The rows of a group lie close to one hidden flat surface of 14 dimensions, which may be shifted away from zero. Surfaces can cross.
Known rows, each followed by its group:
[-10   3   2  21  35   2 -19  -2   6  10  12  28 -23  -3 -18   5 -23  21]	(1)
[  2  16  15 -14 -18   0  20 -46 -16  -8   9  13  20  -2  14  11   5   7]	(1)
[-14  -4  -6   2   2  27  -4 -30   9   3 -19   1  30  31  13   6 -13   7]	(4)
[ 10 -17 -29  -7  -9  13 -14   1  -7  -5  28   7 -11   0 -15 -18  -6  22]	(3)
[-15   8  29  -2  15  -8  23 -15 -14 -14   5 -13   2  16  13  21   5 -15]	(2)
[  8  39  16  -7 -12 -21   2  -8 -14  -8  -6  -7   5   0   9 -13 -15  -4]	(2)
[  3 -23  22   5  32   2   2 -15  -8   0   9  11 -19   5 -12  20   4   7]	(4)
[ -5   1  16 -16  -4  32   8  19   2 -32  16 -11   0 -16  18  21  -7  -9]	(2)
[-18   6  -1 -18  14  11  12   7   0   8  15  -6 -13  -5  -1   9   0   1]	(1)
[ 12  24  17  21  -5  -6 -36 -21  -5  11  -9 -18  31   3  -6 -12  10 -16]	(2)
[  1   8 -23  -3  -5  -4  20   6  -4  15 -16   1  -7  18 -14  20  23   6]	(2)
[ 25   4  14  25   7  22  -6   2 -18  27   8   5 -11 -32  -9 -12   6   6]	(2)
[  5  23 -18  -8  -5 -15  -6   7 -10   4 -25   4   0   9 -24 -22  -5 -19]	(3)
[ -8  22 -20  -6 -31   1  10  23 -10  18  -4  16   5  38   4  -7  10  21]	(0)
[ 17  20 -32  22 -20 -10 -11   0  13   5 -13   5  11  -3  -9   1 -10   9]	(4)
[-20   3  23  -7   8 -28  32 -25  14 -11  -7  11   3 -17  37  18  -9 -10]	(1)
[  2  -2  11  -8   4   1  -6  24 -23 -25  20  -7 -23  -7 -14 -12   8  -7]	(2)
[-33   9 -25 -29  -9  -5   5  23  -1  -8  18 -16  -4  -6 -25 -25   2 -24]	(0)
[ -7 -15   8 -16  16  -2   5  -7  17 -23  -8  14 -10  -4  39  18 -12   6]	(1)
[  4 -12 -19  -1   9  -9   6 -10   2   9   5 -14 -14 -25  -3  -8  10   5]	(0)
[  8   7 -20 -21 -18 -20  20  10   3  -3  -6 -24   3 -11  -1  -9  -7 -25]	(0)
[  2  -2   6  35 -17  15 -14 -10 -16  22 -14  22  28   6   3 -25  25  -6]	(4)
[-20   4 -15   6 -14 -26  -5  -7   9 -10  -3  17  24  25   1  14  14 -30]	(1)
[-21  -5 -23  -2  14  -2  39  -2  -7 -26  -7  14 -21  15  22   6 -21   1]	(1)
[-10 -11  -8  12   1  10  -9 -10  -6   4  -3  10 -10   9  -4 -23  12  53]	(3)
[ 15  -1 -13 -24 -16  -6  23   2 -14  -1 -22  -7  -4  18  -1 -25 -13   8]	(0)
[ 46   0  -1  -2 -21   2  -6   8  -9  -7   2  11   2  -2  -1  16   0 -12]	(1)
[ 25  -3 -11  -4  -5   4  -1  -2 -12  21  10  -3   0  11   8  -3  -4  -7]	(4)
[-11  27  -4 -13   8  -3   7  12  -6  16  16   4  -7 -11   7   7   1 -33]	(4)
[ 18  36   8  30   4  -2  -5 -17 -25  17   9   2  -5 -16   6 -15  -5  11]	(2)
[-17   4  11 -13  13   1  -7   1  -5   4  -6  17  -8  -7 -21  12  32  -8]	(4)
[-19  31   1   8 -14 -10 -18  35  24   1  14  -9  10 -27  -2 -13 -17 -13]	(4)
[ -8   0 -18  -8  -5 -17  10  27  12  20  24 -14 -22 -10 -17   4  15  25]	(0)
[ 10 -17  -8 -20   3 -21   1  -1   4   6   9  -7 -13   4   1  -3   1   6]	(0)
[ 18  11  23 -10  -4 -16  21  11 -15   6   0  16 -25 -23 -12   6  10  11]	(2)
[ 16 -10 -10   7   3 -27   0  16   4 -14  -5  20 -19  19 -11  18  -9   1]	(1)
[ 18  -7 -27  19   8   6  22  -9 -10  -5 -14 -11 -13  -5  -5   0 -13   2]	(0)
[-11   1  11  26 -16  -8  22  17   4  21   6  -5   6  14 -13  11  18  27]	(1)
[ 13  -7  42   7   9   6  13 -22 -11   1   7  11   6  17  -3  21 -19   4]	(3)
[ 12  -2   6   6  19  14   5  14   1  -6   0  -4 -10   9  21  37  -6 -16]	(2)
[ -6  -4   1 -17  -9 -16   4 -13   0  -5  -9 -14  13  -8   3 -25   2 -22]	(0)
[  5  -3   6   4   8  14  -4 -11   4   2  10   0   8 -12   5  10 -12 -13]	(4)
[ -9   7  -2 -17 -12  14  12  25  -6  28  10   9 -10  -8   7 -26   4  16]	(2)
[  1  25  -4   9  -8   1 -29  12  14  24 -10  -4   9   2 -12  -8   3  19]	(3)
[  3  16  19  24  -6  10 -31  33  12  15  -6  14   2 -19 -18  -4   9  12]	(3)
[ 15  -4  -9 -25  -7  10 -12 -12  -3 -24 -22 -14  -3 -23  -1 -20   6  12]	(3)
[ 17  -9 -10   0  -4  13  -9 -18  -5  -5  -6  -2  10  -3  19 -10  -3  -7]	(3)
[ 19 -17  -5  25   3   7  -4  -4 -18 -11 -19  -6  -9  18  -3   5  25  16]	(3)
[ 13 -20  13  -5  -5   2  10   6 -12   7   6 -12  -5   0  -2  -7  16   0]	(3)
[ 14   5  10   0  -6  -5  -2   3   2 -24  11 -19   2   0  13  21  -3   1]	(2)
[ 10   4 -23  -6  -8 -11  14   6 -20   3  15  22 -11  -2   8   7  12 -32]	(0)
[ 15  -5  -4   0 -24   2  15   0   0 -14  -7  -9  10  -7 -15  -7 -12   3]	(3)
[  8   3 -20   2 -13  -3  25  13  11   5  -8  -7  -3   7  -7  21  -3  15]	(4)
[  5  19  12  39   1 -20  -3   5   0   9 -32 -15  -1   3  -9   0  23  24]	(0)
[ -1  -6 -20   9 -10  -7   9   2  17  21 -20  -9  12  23 -22 -16 -26  15]	(3)
[ 10 -14  19  14  22  -8  -6   0 -19   1   9  -4 -19  -1 -22   6  18  -9]	(2)
[  1 -12   7 -40  13   8  30 -10   8  -4   0 -24  -5 -17  20  24  -1 -18]	(1)
[-23  13 -15   3   2  21   2   2  15   1 -27  26  -1   1  -4  18  11  24]	(4)
[ -9  15  34 -26   7  10  22  20  -8   3   3  28 -15   3 -13  28  -1   1]	(4)
[ 16  20 -24  18 -25 -23 -17  24 -14  23  12 -16   4  -6 -12 -40  13 -19]	(3)
[-17   5 -32 -14 -14   8   7 -14  21  15  -8 -27  19  -9   5   7  25  12]	(0)
[ 13  28   2 -22  -1   9   1  20  -6  13 -19  15 -13  -2 -15  10   2   3]	(2)
[ 23  16 -15  33 -12 -14  -8   2 -16   5   5 -21  -1   7  10  -9  13   8]	(2)
[  1   1   9   8   2  -7  27 -18  -7   2 -21  -8   5  -7 -10  -2   4  -4]	(0)
[-11   5  14 -16   7   5 -17   4  11  -9 -13  43  -4   6   4  14  -8  11]	(1)
[-11 -20  12  -9  29 -12   1  -8  15  13   9   9 -14  -7   9  17   2  -5]	(1)
[ 27 -10 -31  21 -25 -17   6   1 -29  -8  18  -9  -4  20  -3 -23   5   0]	(3)
[ 24   8 -15  -4   0  11 -18  -3 -10 -15  13   8 -23 -18  -1  14  13  28]	(0)
[-13  -1   1   1  -4  12   1   7  -5  -9   9  23   5   2 -15  -1  -9 -15]	(1)
[ 11  21  22   0 -23 -35 -10  37   7  14 -29   8   2  29  -3 -24 -14  15]	(3)
[ -1 -14   5   7   6  -6   3 -12  11   3   6  33   0  -2  20  28   3   0]	(1)
[ -4  31 -19 -10   1  -5  -9 -10   3  14 -31 -10  11  -8 -29 -21  -7 -17]	(3)
[  6 -19   6  15  -2  11 -13   4  16  17   7 -14  12  -9 -14  11  17   2]	(4)
[-11  -8 -20  11  35  -2 -28  -3   3  -4  -1   5 -20  19 -17 -13 -21  15]	(0)
[-16  10  20   5  -4  -2 -27 -29   4 -23 -20  20  22 -11 -31   0  16   3]	(4)
[ 11   3   0   2  10 -33  -1   0  10  16  -3  10 -11   4   4  11  -9  -4]	(0)
[  1  20  -1 -11  -7  14   6  10 -21  13   4 -15   6   6  23 -20   0 -24]	(2)
[ -1  -4   6  -5  -8   1  -3   8   4   5  10 -13  -5   6  -8  -3   9  37]	(4)
[ -4  -2 -20   8   1   0   9   3   9 -14  -5  -9 -13 -13  10   8  10  20]	(4)
[  4  -7   8   1  -1  11 -16  -6  16  12   7  10  10   3   1  27  12  13]	(1)

New rows. What belongs after each?
[ 14  -9   1  19   2   5  10  18   3  -3 -33  15 -12  14 -25  18  -1  21]	(3)
[  8  -9 -10  20  -2  -1   6 -14  -9 -24 -13  16  -1  24   4   1 -18  15]	(1)
[ 10   9   8   1  -1  -8  28 -10 -22  -8  -9  17 -11  -4  -7  21  18  -6]	(4)
[ 25  10 -22 -11  -3  -7 -23   6  -1   5 -33 -16  -6   7   9 -10  17   4]	(3)
[-17   7  17   9  -5   4   8  12   9   1 -14   7  22  14   2   4 -11 -21]	(4)
[ 11 -11  19 -18   4  -2  15   6 -23   8   6  12 -24   3  -8   1  18  15]	(3)
[-13  31 -16  -5 -20  -6   1  -3 -17  -9 -14  15   0 -13   2 -19  30   3]	(4)
[  5  17  19  -8  -8  15  -4  16  10   2 -20 -11  13  12  14  10  -8   3]	(2)
[-18   3  20  10   6 -21   2   9   5 -10  -2 -25   3   6   4   9  24  -8]	(4)
[  6 -19   2 -22  -6  19   8 -33 -10 -12  12   1   5 -15 -21  -6  -3  14]	(4)
[-13   5  -6   9  -4  -6 -17 -18  13  -3 -20 -17  25  24   1   3  13   4]	(4)
[  0   2  -1  12  17  -9  -8 -10   5 -17 -19 -13  -2   3  21 -13 -23  -5]	(1)
[-10  -9 -23   5  -3   2  17  -7   8   9  -2 -25  -1   2  -5  16  34  22]	(4)
[  0 -13  19  16   9   7  -3   5  -5   0  -3   6 -13  -2 -41  -2  -2  21]	(3)
[ -9   1 -15  -9  -9  15  14   3 -12   1  -1  -1  10   6 -41   4  11 -25]	(3)
[-13   4   1  33  -4 -15   5   5  11 -18  -4  35   0   9   4  13 -16  15]	(1)
[ 22  10   9  14   0 -14 -29  -3 -15   6  12   9  -5 -18  -3  -8  15 -12]	(4)
[  9 -19  11   7  18  -4 -11  14   1  22 -13  -9 -13   7  21 -15   9  -1]	(1)
[ 15   5   2  13  -8   5 -21  -8 -12   9  17 -13   3  -2   6  -8  18  20]	(3)
[-11   2  -8   7  10  -4  33 -16 -31  15 -15   5  -8   5 -28 -15  20 -11]	(3)
[-18   0  -4 -11  -8  28 -14  16   4   6   1  17   8  13 -19   7  18   8]	(3)
[ -8   7  16  10   1  -8 -25 -14 -19  19   8  -1  12  21   2 -25  20   2]	(4)
[ 27  -6   1   4  -5 -13  -3  -1   3  -1   1   1  -4  -8 -25  19   2  -2]	(4)
[ 11  -9   1   2  -2   0 -19 -31   6 -21 -29   5  18  12 -14  17  12   4]	(4)
[ 20 -11   0 -12  10 -30  -6   3  -4  10 -14   4 -13  17  13   5  13 -15]	(1)
[-12   3 -12 -11 -24   2   3  -1  11   5 -16  -9  22  29  -8 -13  -4  24]	(3)
[-32   5 -16  -1  17  -7 -13   1   0  16  15  -3   1  16  -9  -4  12 -19]	(1)
[-21  -2  -4  32   9   3  14 -42 -23  23  22   1  12   4  -3 -24   5   4]	(4)
[ -8  -5 -11 -16  12  -1 -16 -17   0 -25 -12   6   1  24   6  -2 -10  -1]	(1)
[ 21  -4 -16 -24   6  10 -29 -10  -4  32  21 -21   4   0   2 -29 -16 -10]	(2)
[ -6  -3  45 -25  -1  -7 -16 -11 -27  -7  -1   0   2  13 -14  -4  52   1]	(4)
[  4  -2 -12  -6  -4  12  16   4 -10  -5 -24  22   3  13  16  -4 -11 -25]	(4)
[ 31 -12  -5   7 -15  -8   0  -1   5   9   6 -11  -2  -2  15 -12 -13  29]	(3)
[-13   0  13  -9  18  19   6 -26 -16  -8 -19  13  -3  19 -20  14  12  15]	(3)
[-11  -7   6  21   2   5  19  -6  -8 -19  24  15 -12  -9  15  -9 -23  23]	(1)
[ 33 -17   8   6   0  11  -4  17   3   1 -16  18  -8  -2  23  17   1   1]	(3)
[  0   7   2   2  -1 -13  -4   4  12 -17  -6   5  -2   6 -14  16 -13   8]	(1)
[ -9 -26 -10 -14  13  -2  -7  -4  14 -12  -1   0   4  -4  -1   9   1 -34]	(0)
[-17   7  14  40   5 -23  -7  -8  -3  10  -6  22   4  -2 -11 -18   6   2]	(2)
[ 17  -4 -14 -49 -17   3  -3  16   2  -3  13 -12 -12 -26 -24 -17  -3   1]	(3)
[ 17   3  31  12  17   4 -17 -14  -3 -17 -27  -3  10   6 -20   8 -17 -15]	(3)
[  9  -5  32   4 -13  -5  -6  27 -12  23  24  -3   2   0  -3 -12  19  -8]	(3)
[  3  10  -8   3  15   8  23 -10   8  12 -18  -1 -16 -15 -21  39  15  26]	(0)
[-12   8 -10   2  -5 -28   0   7   3  10 -13 -10   2  18 -25   9  36  -3]	(4)
[  4   9   2   7  -8 -32   8  -2 -15  -1  17 -18 -10  12  -6 -16  -1  17]	(4)
[ -8 -13 -21   5  -1  -7  -4 -11   8   4  -8 -10  -2  -6 -28   7  38  16]	(4)
[  1 -18  -5  -6  15   2 -21  14 -10  -5 -11  28 -14  21 -19 -24 -16 -12]	(3)
[ 10  22  -1  14   2   1 -15   7   5   7 -12  11  -2   6  16  21   8  11]	(4)
[  8  -7  -2  20 -22   1  14  17   5  13 -12  -9  22   7   2   3   9 -24]	(4)
[  5  -1  31 -26 -32  -5  45   8 -22 -10 -13   6   8   5 -23  -9   4 -13]	(1)
[  5   1   7 -11 -16   2  10  17   8  16 -10  18   8 -17   7 -18 -16 -15]	(3)
[ 16  -1  30 -14 -19   8  -8  11  -8   9  27  -1  12 -14 -12 -16 -11 -16]	(4)
[ 24  12 -17   1  -8   7  23   5  -8  17  -5 -13   1   2  29  10  -4 -15]	(2)
[ -9  13   1 -31 -22  26   8  12 -12   6 -13  28   2   5  -9 -10  14  18]	(4)
[  3   1  13  36 -15 -24  -1  13  -3  -4  11   9  -8 -18   7 -20   4  18]	(2)
[  5 -12  -7  23   0  18 -18 -11 -13   1  -6  -2  13  21  19  -5  24  -2]	(3)
[ -6 -28  12  -4 -23 -30  13  11   0  11  -2  -9  16   8  14 -37  11 -21]	(0)
[-32   2  32  -1  19  -5  -8  -7  10 -31   9 -23   5  -7  16   1  -6  -3]	(4)
[ -1   7  -6   5 -14   2 -30   7  -3  15  11  -7  17   3   3 -31   7  -8]	(3)
[ 11  17  16  -7 -22   1   8   4 -12   2  -9  10  15  -3   3  -4   6 -18]	(1)
[ 35  -5 -18  17 -16  20   7 -17 -23 -18 -41   1  18  32   4  -7 -11  -6]	(1)
[ -3  -9   5 -12  -9  25  -2 -18  -2  -8 -24  23   8   4 -18   8  20  26]	(4)
[ 13  26   3  -9 -14 -12  -6  17   0   5 -35  23  -5 -39   8  -9  22 -20]	(0)
[  2   6 -11   1   7   3  16   9  21   8   4 -16   4  -6   5  39  -9 -21]	(4)
[-21   5  18   5   2  -6   6   0   8  16  20 -23   9   2 -18   9  13   7]	(4)
[-12 -19 -10  25  -4  21  22 -20 -14  14 -13 -11  14 -22   4 -27  33 -13]	(3)
[  4  16  -9  -2 -10 -10  -9  -9  -4  -6  14 -18   0  -6  -1  -8   5  18]	(0)
[ 14  -8   4  24  -8   6  -9  -5   3  22 -11  -9  20  24   7  14  17   4]	(4)
[ 12 -17 -18  -4 -10  11  -1  17   6  -1  -3 -10  -6 -24   1   2  28   0]	(4)
[  8  31  10 -14 -10   6  12  11  -2  -5 -43  12   8   1   7   7  -9 -17]	(1)
[-13  22  -1  21  -4   6   1   3  -5 -13   1  25   5  -3   3  -6 -20  -5]	(1)
[  4  21  14   6 -10 -29  -8   7  12  13 -23  -7   3 -12   0 -12  10  14]	(0)
[ 10  10  -1  -7 -14  18  19 -31  -4  15  11  -3  15 -36  -7  -1  -4   3]	(2)
[  3  -8  -4   8  20   7  -7 -16  -9  -4   8   8 -10 -16  11   0   0 -13]	(4)
[-12  -2   8  -2  17  19  -3   1   8  10  -3 -18   2  -7  15  -5  -3  -1]	(1)
